The same things were measured in two ways. Each way mixes the same 9 hidden numbers, adds some noise and spreads widely along 6 directions of its own, which tell nothing about the thing.
Some things both ways: the first way, then the second way.
[-17.7  47.4  16.7 -21.3 -14.9 -14.3  10.1 -33.0  27.1  17.2   7.8 -15.3
  14.3  16.2  14.4  21.0  21.6]
[ 17.4 -37.7   1.3 -18.7  20.2 -37.5  16.7  19.1  25.9   6.6 -43.4   0.6
  44.1   4.4 -26.0 -11.7  19.9]

[-21.8  -1.7  45.1 -25.4 -28.5   2.5   4.4  24.7   5.5 -15.8  -7.3 -51.2
  33.1  32.9 -33.6  20.6   6.0]
[-25.4 -49.7 -21.3  -9.9  17.1 -34.6  27.1   0.8 -30.9   2.9  12.5  29.8
  15.0  37.3  26.1 -30.9  39.7]

[-17.4  -4.6  16.7 -16.2 -23.8 -11.4  26.2  37.5  -2.9   9.9 -27.0  18.6
  17.0   3.4 -36.8  16.9  19.5]
[  6.3  35.4  26.2  11.6  -7.7 -12.7  32.7   2.2   0.9  -8.9  34.1  17.3
 -15.3  13.3  36.8 -11.8 -23.0]

[  6.2   2.8  60.8 -19.5 -21.6   7.1  18.4  16.6  21.2   5.9  -8.0 -58.4
  23.1  28.8 -21.0  26.7  33.5]
[ -5.8 -23.3  -9.6  16.8 -17.1 -12.8  10.2  12.2  -8.2 -25.0  17.6  23.6
   7.4  31.7  19.5  -5.6  29.6]

[ -8.9   2.1  34.3 -26.1  14.4 -15.6 -14.7   2.8   2.5   2.3  16.9 -17.7
   5.0   5.4  -8.9   2.8 -40.2]
[ 10.0 -51.2  15.4  28.0  17.0 -16.2  31.2   9.9  -0.9  11.3  -0.1  40.0
  -1.7  12.0 -19.7 -49.5  -7.6]

[ -6.1 -15.1  -7.9 -22.1  10.3 -17.5  -0.3   3.3   6.3   5.2  16.7 -12.3
  -0.4   1.6 -15.5   8.7  -0.3]
[  3.2 -42.6   3.4 -20.5  29.6 -41.6  16.3   0.3 -18.8   5.1   7.1  23.2
  16.1   4.5   9.5 -21.0  23.8]

[ 29.3  21.8 -25.9 -29.7  -8.7 -22.3  -4.4  28.0 -30.0  -6.4 -13.4 -20.3
  22.5  16.9   2.4  -9.2 -41.2]
[  4.9 -43.0   3.9  28.0 -16.8  23.1  33.3  13.3   3.6   7.7  -2.5   1.2
 -13.5 -28.4  -3.4 -15.2 -34.4]

[ -8.3  10.0  14.7   6.7 -19.2   9.3  -3.5 -45.5  13.7  18.5  -3.9  -3.8
 -19.8  30.5  14.3  16.8  28.5]
[-14.9  24.3  13.6 -25.6   4.0 -23.6  26.9   6.2   6.2  -5.7  11.5  -6.0
   4.1   5.6  11.9  11.4  -4.5]

[ -8.8  -8.9  34.8   0.3   9.1   3.4  -4.5 -41.5  44.1  21.0  23.0  -5.2
 -41.8   0.4  11.4   5.8   1.9]
[-18.9 -35.8 -10.0  14.3 -23.9   7.8  22.3  36.2  30.7   0.7 -18.3 -18.7
  21.1  -5.9 -29.6   6.0  11.3]

[ 27.4 -26.8  -4.2  16.8   0.0  13.3   5.6 -27.1   3.3  -5.7  -0.9 -13.7
  26.0  -6.3   7.9  20.0  32.1]
[ -8.4   3.2   6.1 -13.6   1.7 -10.1   4.0  47.7  48.0  -8.8  10.2  -4.6
  10.3   5.3 -37.0   6.9 -30.4]

[  5.8  31.5  11.3 -14.3 -29.7   3.3   9.0 -54.1   3.7  17.6  -3.9 -34.0
  47.4  40.5  20.7  30.6  21.0]
[  1.7 -32.7  10.1  10.8   1.4 -16.3  26.3   6.5 -17.9   4.7  34.8  -7.1
   8.5   9.4  21.3 -23.0  -4.5]

[ -2.1  24.8   7.9 -31.4 -24.1 -16.5   2.8 -16.9 -14.6  28.5   0.6 -18.3
   1.8  41.5   2.0  15.7  -5.1]
[  6.0 -24.9  14.0 -13.6  18.9 -18.7  43.8  11.1  -5.3  -6.3   8.9  -4.6
  21.2 -16.6  -6.8  -7.9 -13.2]

[ 16.0 -17.0  -8.5  -7.5  -2.2 -29.8 -10.7  39.2 -49.3   4.7  -1.9  -4.0
  11.2  -1.3 -20.0  -7.6  -0.6]
[-17.8 -43.6  -9.6  -8.6  52.4   0.8  14.9   0.0 -32.8 -15.1  -6.8   1.1
   7.9  -3.5   8.2 -19.7  18.4]

[  5.1   5.2  19.6 -26.6 -17.7 -32.3   4.9 -11.2 -35.3  55.4 -16.6  11.4
 -44.3  -9.0  10.8   0.3   7.7]
[-52.3  -8.1 -24.6 -68.6  21.0 -38.2  13.4  27.6  23.1 -25.5   9.9 -33.4
  50.6 -22.8 -33.7   4.9  -0.3]

[-24.0  12.0  22.9  -2.9  -4.1  -6.5  -3.6  27.5  35.6 -21.2  10.3 -20.7
 -20.1  22.0 -28.4  -4.9  -7.6]
[-17.1  -0.8 -11.1 -33.7  39.0  -7.7  -2.7  -6.1   2.2   3.9 -30.6 -30.3
  20.9  28.6  -7.1  -6.7 -22.7]

[ 15.6   3.9 -18.2  25.2  -8.4   3.6 -20.3   0.4 -11.6 -29.9   3.8 -21.9
   9.0  18.6   1.6  -6.2   9.1]
[-25.2 -40.9 -14.3 -23.4  38.6   0.6  12.6   8.3  -7.3  -5.6 -52.2 -18.6
  16.8  -2.4  -2.5   3.1  21.5]

[-22.1  -1.9 -31.0   3.0 -16.0   8.1 -18.1 -34.5  12.4   5.5   3.7  23.0
  37.1  20.8  16.3   6.2  32.9]
[-17.9 -20.5 -24.0   4.7  36.1  17.6  11.3   0.0  -1.3   8.0 -34.6 -30.9
   5.8  56.2  40.0  -7.6  -4.0]

[-14.2 -11.7  21.3  22.2 -13.8 -11.8  12.4  55.2  26.1 -31.9 -13.1  -4.2
 -10.5 -18.7 -30.8  -9.7  28.6]
[-23.4  -3.7   8.4 -37.7  41.7  -9.0  14.5 -10.4 -30.7   0.0 -25.3 -16.9
  17.6   5.1 -19.9   8.4  16.4]

[ -7.3  13.7   0.2 -41.8 -23.9 -30.7  -5.7 -16.4   8.9  32.2 -28.8   2.3
 -24.9 -26.5  56.2  -8.8  32.1]
[-24.7  24.4 -23.8 -26.2 -21.3   0.0  -2.3  -2.2   9.0  18.7  10.9  -0.5
  10.2  36.2 -15.9  20.8 -14.3]

[ 31.0 -26.5   0.2   7.2   4.5  -3.5 -11.9  31.5  24.2  -8.4  22.8 -38.5
  -6.1  31.1  -5.9 -21.9  -8.6]
[  3.9 -15.7  -1.9  12.6   0.6   1.2   5.5  -1.5  -7.3  -1.6  30.0  -1.5
  -2.2  25.2  29.5 -12.9 -24.3]

[ -3.2  -8.4  11.9 -12.2   8.2  -6.9 -25.0 -12.9   2.9  12.1  13.8 -14.1
 -51.0   1.6   2.4  -8.6  -6.7]
[ -7.3  27.8   0.3  -3.9  -9.6   1.6  -8.0   9.3  17.7  -3.0  13.3  -9.6
  -6.1  35.4  17.2   0.4 -26.9]

[  7.2 -13.3  18.4 -14.6  30.2   0.1   9.9   5.6  34.6  20.7  10.1   8.5
 -47.2 -17.3 -25.9   3.3 -12.5]
[ -2.1   9.4  18.9  29.4 -23.2  12.3   4.8 -12.1 -21.9 -30.5  15.9  13.8
 -26.9   8.0  30.8 -22.2 -32.3]

[ 10.1   2.0  20.4   2.1 -12.6   3.2  30.5  44.9  28.5 -15.3 -25.4  -9.3
  43.0   1.6 -25.4   8.2  22.8]
[ -1.7 -51.1   1.6  32.0 -13.9   4.2  24.4  14.2  -4.2 -12.9 -20.7  13.9
  -5.5  -1.5  15.6 -11.3  17.4]

[ 20.6 -15.7 -38.4   5.1 -11.6   9.5  10.4  30.7  -9.3 -35.7 -19.3 -12.0
  -4.1 -19.9 -24.0  -0.9  20.0]
[-47.6   3.9 -31.1 -64.5   6.5 -22.7 -22.8   7.8   9.1 -13.8 -17.9 -19.4
  21.1   6.5  21.3   3.5  -7.2]

[-26.5  -0.9  23.1  -7.2 -21.2  -7.9   5.9 -26.5  27.6  14.9  11.1  -3.9
 -19.2   9.5   5.3  11.6  20.8]
[ -7.8 -30.1   4.8 -30.8  32.2 -24.2  33.9 -17.4 -50.5   3.1  -2.9   8.2
  19.2  13.1  -5.2 -22.5  14.5]

[  5.9  10.3   3.2 -49.6  -2.8  12.1  -4.3 -24.9  -6.7  13.1  -9.7 -29.5
   4.3   3.7  -0.4  21.8  -9.2]
[-20.0 -41.8 -22.7  33.0 -33.0  26.6  10.3   0.7 -27.2 -23.6  -3.7  20.7
 -23.8  22.6  42.8 -16.9   0.5]

[ 21.4  -6.1  -4.9 -13.3 -13.6  19.6 -14.4  48.8  -3.6 -33.1 -34.4 -36.7
  20.2   3.6 -14.8 -17.7  -0.7]
[-50.0  40.6 -17.5  -6.7 -45.4 -14.4 -10.1  15.9  44.2  -3.5  36.3 -28.1
   5.8  36.2  18.3  23.1 -13.3]

[  9.1 -25.3  33.8  33.4 -13.1  10.7  -8.9  25.3  19.2 -25.2   7.7 -41.1
 -41.5  39.7 -28.4 -10.7   1.4]
[-12.9  -2.2   4.7  -9.2   3.4 -17.4   9.2   4.2 -14.1  -3.3  17.5  11.1
 -16.0  13.0  58.2 -10.9   4.4]

Other things, the second way, with their names:
k_989: [-10.5 -26.1  -3.7 -17.7  11.5  17.3  15.7  -6.0 -44.4  16.5  -4.7 -18.1
   1.5  11.1  -7.8  -6.0  -3.0]
k_591: [  3.5   4.6  -7.2  -2.3   8.1  21.7 -11.0  18.1   1.8 -15.8 -10.6 -13.5
 -20.1  28.2  49.0   1.4 -33.7]
k_446: [ -0.2 -27.7  26.8 -41.7  46.8 -55.7  15.5  34.4  11.5   1.8  -4.3  21.5
  10.6 -22.1  -3.7  -2.2  10.4]
k_338: [ 33.5  22.1  36.5 -13.2  37.3  -3.4   9.4   0.3 -25.4   0.8  21.0 -11.4
  -6.2   5.2  -3.3   1.5 -31.9]
k_766: [-19.3 -14.5 -24.9   1.2 -10.8   2.7   1.6  19.5  12.7 -17.5   4.3  -9.9
   2.6  53.6  43.5 -23.5 -27.5]
k_705: [ 30.8   2.8  30.8 -29.0   4.3 -11.6   4.1  -1.3 -30.8  -2.5 -37.3  37.7
 -14.3  18.0 -13.4 -12.9 -31.3]
k_80: [  5.3 -21.1   7.8  -4.4  19.3  -3.5  27.2 -17.4 -42.2  -1.1 -30.9   5.1
   1.7  23.3  16.8  -2.2  12.3]
k_942: [ 12.0  -7.0  10.4  16.4  -0.7  26.7  30.5  23.5 -10.5 -16.5   5.4   4.2
  -5.6   5.3 -22.4  -0.3 -23.2]
k_115: [-29.0  20.1   5.3  -2.7 -44.6 -30.5  15.4   0.4   8.7  15.1  63.4   3.6
  13.4  -3.1   6.7   8.8  31.5]
k_265: [ 15.5   0.1  13.7   3.8 -30.7 -27.5  18.4  27.1  22.8   1.2  12.1  39.2
 -12.4  27.3  20.9 -18.7 -18.7]
k_993: [-67.1 -38.6 -39.3 -18.7  21.3 -26.6  31.2  -0.5   5.3  -7.3 -17.4 -11.1
  26.6  18.6  21.8 -19.7  26.6]
k_680: [ -6.8 -38.7 -11.9  -3.1  43.9 -10.4   6.5 -12.5 -29.7   6.8  -5.2  20.6
   3.8  28.2  21.4 -27.9  22.1]
k_846: [-53.9  24.2  -9.9 -22.5  -9.0 -17.3  12.5   1.8  14.3  12.5  27.1 -30.4
  25.8  62.6 -31.2   7.5  -6.5]
k_365: [ -2.4 -21.7 -10.5 -11.1  23.6  -5.9  -4.1   8.2   3.4  -3.5 -25.9  -6.4
  13.9  19.6   6.9  -5.7   3.5]
k_624: [ 24.8 -16.1  39.9 -23.4  25.6 -42.9  12.7   5.8 -18.4 -26.5 -15.5  24.9
  15.2   2.5 -22.4 -30.2 -16.5]
k_383: [  9.8   2.7  10.6   2.9  37.8  15.9  -0.7 -12.8 -37.3 -25.3 -14.2 -11.3
 -18.7  53.1  26.7 -15.4 -50.2]
k_719: [-20.9  -9.3 -16.5  -4.3   1.0  -6.6   6.5  -8.8 -12.8  -9.6  12.3   8.1
   4.6  26.4  20.7 -20.7  -4.1]
k_653: [ -1.1 -25.6   5.5 -35.6  75.9 -11.3  23.4  -1.7 -18.6 -23.4 -32.2 -26.1
  22.4 -14.1   3.6 -14.2 -19.5]
k_622: [ -3.6 -10.7  12.7 -38.9   5.2 -67.2   7.5  48.2  52.3   3.2  -3.8  14.4
  35.1  14.6 -25.3 -13.2   7.7]
k_693: [  0.7 -17.0  22.7   0.9  25.9  -6.8  35.0   8.6 -24.2 -17.2  -7.0  -4.6
  -0.9  -4.0   8.5   0.6   1.4]
k_709: [-49.2 -18.0 -11.1 -12.6  29.1  -1.1  18.7  -2.9   3.4  -6.8   9.0 -45.0
  21.9 -25.4   1.9 -14.5 -10.0]
k_26: [ -9.8 -31.6 -33.5   1.4  -4.5 -11.8 -14.3  10.0  12.9  -4.4  17.9  -4.4
  17.0  12.7  58.4 -18.0  20.4]
k_445: [ 12.1 -10.1   7.1 -29.8  15.0 -45.0  -8.5  20.0  -8.3  -3.9   6.1  16.1
  13.1  63.0  16.1 -23.0   2.6]
k_50: [ 16.8  14.9  33.2   6.3  22.8  10.5  37.0 -15.0 -47.4  -8.7  15.8  29.2
 -31.6  24.2   2.8  -0.5 -30.7]
k_74: [ -5.7 -47.0   2.1   6.6  11.6  -1.9  34.1 -17.0 -40.8  12.2  12.7  -0.7
   8.2  -4.0   3.1 -14.8  16.4]
k_745: [ 72.8 -44.0  38.9  39.4  26.8   4.6  -0.4  13.5 -21.6   5.3 -41.3  48.8
 -32.6  25.1  23.7 -14.3   3.8]
k_694: [-32.8  -5.7  13.1  -9.8   7.9  20.3  33.3  -9.3 -34.4 -18.4 -19.5 -24.5
  14.0 -17.8 -53.8  17.8   1.9]
k_887: [ 19.5 -42.3  27.7   3.5  35.2 -14.0  34.8  18.3 -20.9  -8.6   1.1   3.8
   4.8 -10.2  -2.8 -13.1  -2.0]
k_27: [ -7.3 -31.7  -4.2  16.5  -2.4   9.0  29.4  28.0  17.8   0.0 -15.3  17.0
  -9.7  12.5   5.0   0.4  -2.8]
k_527: [-35.4   4.9   5.7  -0.8  28.2  32.5  -2.2 -25.3 -38.3  -9.0  -6.9 -37.5
 -18.5  26.6   8.2  -1.9 -36.8]
k_157: [  4.5 -61.4   7.2  28.5  46.8  22.4  39.4   2.2 -26.1  -0.3 -42.6  -1.0
   3.4  -5.5 -15.8   4.5  35.3]
k_398: [-23.8 -25.7  -1.0 -22.4  23.0 -23.1  17.7  -6.2 -19.2  -9.1 -17.3  16.0
  11.8  -7.5  -9.3  -0.3  29.0]
k_803: [-19.3 -15.6  16.4 -26.6  31.0 -43.8  56.2  16.7  10.8   0.3  16.7  31.5
  16.7  -8.8 -37.3  10.6   4.9]
k_441: [-32.7 -21.9  14.1 -32.1  44.8 -53.7  25.0  23.0  11.1  -2.2  23.4   3.1
  25.4  11.2 -30.5 -23.7   1.5]
k_823: [ -3.3 -26.7  -1.3 -12.5  30.0  -8.2   4.7  -2.2 -26.0 -16.6 -18.3   6.4
  10.1   4.8  -2.4  -1.1  15.2]
k_104: [-23.0 -17.6 -14.4 -43.6   9.8 -40.6  10.7  30.4  25.1  21.9   6.1   0.3
  29.0   6.9  -3.5   1.8  24.7]
k_962: [ 19.2 -29.8   4.6  -8.0  15.1 -21.3   3.7  22.8   9.6   4.4  -6.8   9.8
  10.6  14.6   8.8 -25.3  -6.9]
k_203: [-29.3  10.1 -11.7 -33.1   7.3   2.6  -3.0  15.6  22.0  -9.5  -5.8 -15.6
  24.9  10.1 -51.2  32.4 -10.8]
k_150: [ 19.3  30.7  19.1 -25.8  16.7 -42.0  14.7   4.2   6.0  -6.1  22.4 -17.7
  14.2  26.5  50.2   2.8  -3.6]
k_646: [ -0.9 -18.3  16.6   6.6   3.6  -9.2   8.6  21.3   3.7  -7.9 -20.3  -7.7
   7.0   9.9 -16.1   3.7  13.0]
k_845: [ -6.6  -9.5  12.9 -10.9   3.3 -23.7  29.0  18.2  13.0 -11.8  -6.3  18.0
  10.7   4.5 -28.0  -8.8 -10.6]
k_135: [-15.9  -7.2   0.9 -10.1  -5.9   3.3  16.8  -4.4  -4.7 -12.1  -4.6 -18.2
  14.5 -14.4 -30.6  18.6  -4.5]
k_707: [-51.7  -0.1 -21.4 -32.9  17.5 -30.1   6.5   3.2   7.6  -0.5  14.3   4.4
  14.4  19.7   8.1  -1.0  12.6]
k_658: [ -4.7 -26.4  -4.1  24.6  -7.6  11.8  22.4  -5.6 -23.0  -2.1 -17.3  -6.2
   3.2  24.1  17.7 -19.9  12.3]
k_897: [ 30.1  -9.4  22.1 -11.0  -6.3 -19.0   2.9  30.0   8.1   5.7 -12.8  21.6
   9.0   9.4 -31.9   7.4   3.2]
k_433: [-22.4 -17.7 -11.7 -30.3  31.1  14.0   5.8  -5.0 -31.1 -18.6  -7.5 -24.6
   6.8   5.5  13.6   2.3 -13.5]
k_516: [-50.2  19.7  -5.4 -28.6  16.8 -23.5  37.0 -15.8 -22.6  -6.9  34.0 -19.1
  19.3  33.0   6.1  -2.7  -4.4]
k_604: [ 12.2   2.3  34.5 -23.4  31.4 -21.1  15.5   1.5 -22.9  -4.6  -0.5  35.7
 -13.1   9.9  -5.7  -9.9 -29.7]
k_805: [-14.5 -60.1 -21.8   2.8   0.6 -33.8  -5.3  15.9   7.8 -16.5   5.0  11.8
  27.8  -0.8  19.4  -2.1  57.1]
k_834: [ -2.9  -2.8  -5.0   1.2 -24.7 -17.5  13.0  21.2  12.6  -1.9  28.5 -11.7
  12.9  22.7  33.9 -18.4  -2.8]
k_414: [-34.2 -29.1   3.9   8.3   3.8   6.8  35.5   1.3 -34.4  -2.9  11.4 -18.7
   5.9  12.5 -19.6  13.2  20.6]
k_106: [-19.5  25.6  -1.1  25.1 -13.9  27.2  16.5   6.5  19.9  -1.3   5.7 -45.4
  -3.1  22.1  12.9  11.5 -19.1]
k_804: [-13.5 -26.6  -7.1 -10.5  10.0 -18.0  -0.7  30.6   8.8 -33.0   3.9  24.9
   6.4  11.4  -0.8  15.2  11.5]

Some of these things the first way, each followed by its name:
[-11.1 -39.3  -4.3 -35.7   1.1  -7.6   1.9  14.1 -16.0   8.4  13.5   3.1
  -9.0 -20.8 -32.3  15.5   1.2]  k_942
[-26.9 -14.3  35.3 -13.1 -20.6  18.8  19.6 -23.6  42.2  -0.8  -3.4 -27.2
  12.1 -13.7 -13.1  25.4  48.6]  k_445
[ -0.2   3.9  14.3   1.4  22.4  18.7 -32.1 -51.5  27.3  -2.3  17.1 -27.6
 -34.2  25.7  10.0   3.3 -17.6]  k_527
[ -7.4  13.0 -13.3 -40.8   2.0 -15.7 -29.1 -20.4 -18.5  -1.8  26.9 -41.0
   2.4  31.0  -2.6   7.9 -37.2]  k_74
[ -5.6   4.5   6.8   4.4 -16.7 -18.4  16.9 -11.0   6.9   0.0  11.9 -25.6
  12.1  21.9 -10.5  25.5  39.1]  k_338
[-20.1 -24.6  19.5  -7.3  12.0  -2.6  -3.3 -25.8  29.4   2.9  47.7 -27.8
 -37.9  13.3 -30.1  20.3  -4.2]  k_962
[ 11.0 -17.0  -3.0   0.1  15.5   4.3 -30.5 -26.0   4.1  14.0  14.7  14.7
 -39.1 -22.6  21.5 -18.8 -16.2]  k_845
[  7.8   6.2  -0.6  19.0  -3.3 -25.8  -7.1  -5.3   0.3  33.7  12.0  30.2
 -36.7  16.5   7.6 -15.8   6.3]  k_653
[-19.2 -23.5  23.0   1.3 -14.3  19.1 -10.5   8.6  19.0 -10.9   2.0 -10.9
  -2.8  28.7 -22.5   4.9   3.7]  k_516
[  7.5   5.9   4.7  -9.2   4.7 -20.5 -20.9 -10.2   0.9  29.3  -7.1  24.6
 -54.5 -41.6  36.4 -31.3  -2.4]  k_694
[ 14.8   6.6  13.3   4.0  -7.6 -28.5 -19.0  -8.5 -12.4  18.3  -0.2 -11.2
   8.2   8.6  31.9 -11.5  15.2]  k_680
[ 30.4   1.6 -20.7  20.4  -4.4   5.4  -4.9 -24.9  -3.7 -11.0  -8.9 -12.0
  25.7  -3.1  28.6   6.7  32.6]  k_398
[ 12.6  -6.0 -15.6 -27.9  13.2  -7.7 -20.6   8.8  -2.0  -8.5  23.1 -31.0
 -35.1   8.8 -12.9  -1.5 -26.4]  k_135
[-20.5  13.6   6.8 -52.9 -16.2  -5.4 -12.4 -16.8 -15.5  19.2 -25.0 -11.5
  22.4  -5.7  11.6   6.8   1.6]  k_414
[ -7.9 -18.5 -20.9 -13.3   8.5  17.8  -2.3  19.8  20.4 -19.8   8.4  -1.3
  18.0  -3.9 -36.1   4.5   4.2]  k_383
[-13.0  35.0  19.2 -44.1 -13.3 -21.6   8.1 -43.9 -12.7  50.9  -3.8 -12.2
  14.6  31.7   4.7  31.7   6.7]  k_887
[  5.0 -33.9 -11.5   6.1  -3.4  12.9 -15.0  13.1   4.1 -24.4   9.3 -14.5
  14.3  17.3 -12.8   5.7   5.6]  k_50
[  8.3  -2.4  21.2 -17.8 -13.9 -23.4  -0.1  47.8  -8.2 -11.6 -16.8 -39.4
  -6.4   1.6 -16.5  -9.3  -1.0]  k_115
[  0.7 -21.9   1.1   5.0 -11.9  -8.0 -34.3 -24.2 -17.0  -7.9  24.5 -36.0
 -37.3  24.6   9.2  -3.9   1.3]  k_104
[ 26.6 -38.9 -22.4  12.2   2.0  -1.2 -27.1   2.5  -4.5  14.3  -2.9  25.3
   1.6   0.2  32.1 -24.0   3.0]  k_803
[ 15.1  -3.5  -8.8  11.4  -5.6  -5.0  -7.6  26.4   0.5 -26.5   5.6 -25.9
  16.4   5.2 -12.8  -6.8  11.4]  k_365
[ 11.4 -14.4  -3.1  16.4   9.8  14.8 -10.1   4.0  21.1 -23.3   3.1 -11.3
   6.3 -26.3  -7.6 -13.5  12.3]  k_646
[-10.3  26.4 -18.5 -16.9 -24.7   7.9 -15.5 -38.0 -13.9   8.2  14.4 -30.8
   7.5  54.4  -8.1  20.2  19.5]  k_150
[ 19.6 -21.4 -12.0  30.9  -4.3  13.3   6.3  -1.4 -12.3 -39.9  -1.3 -35.3
  38.1  20.6 -28.0  26.7  25.2]  k_446
[-20.7  -2.3  33.2 -34.7  -3.5 -19.3 -10.5  10.6   0.4  14.5  18.6 -40.2
 -63.9  37.7 -35.8   8.8 -18.0]  k_433
[ 16.0 -26.5  28.2 -37.5  14.0   1.7  -5.5  27.9  -3.6   9.8  -0.9 -48.0
 -15.9  12.6 -31.4   9.9  -3.0]  k_804
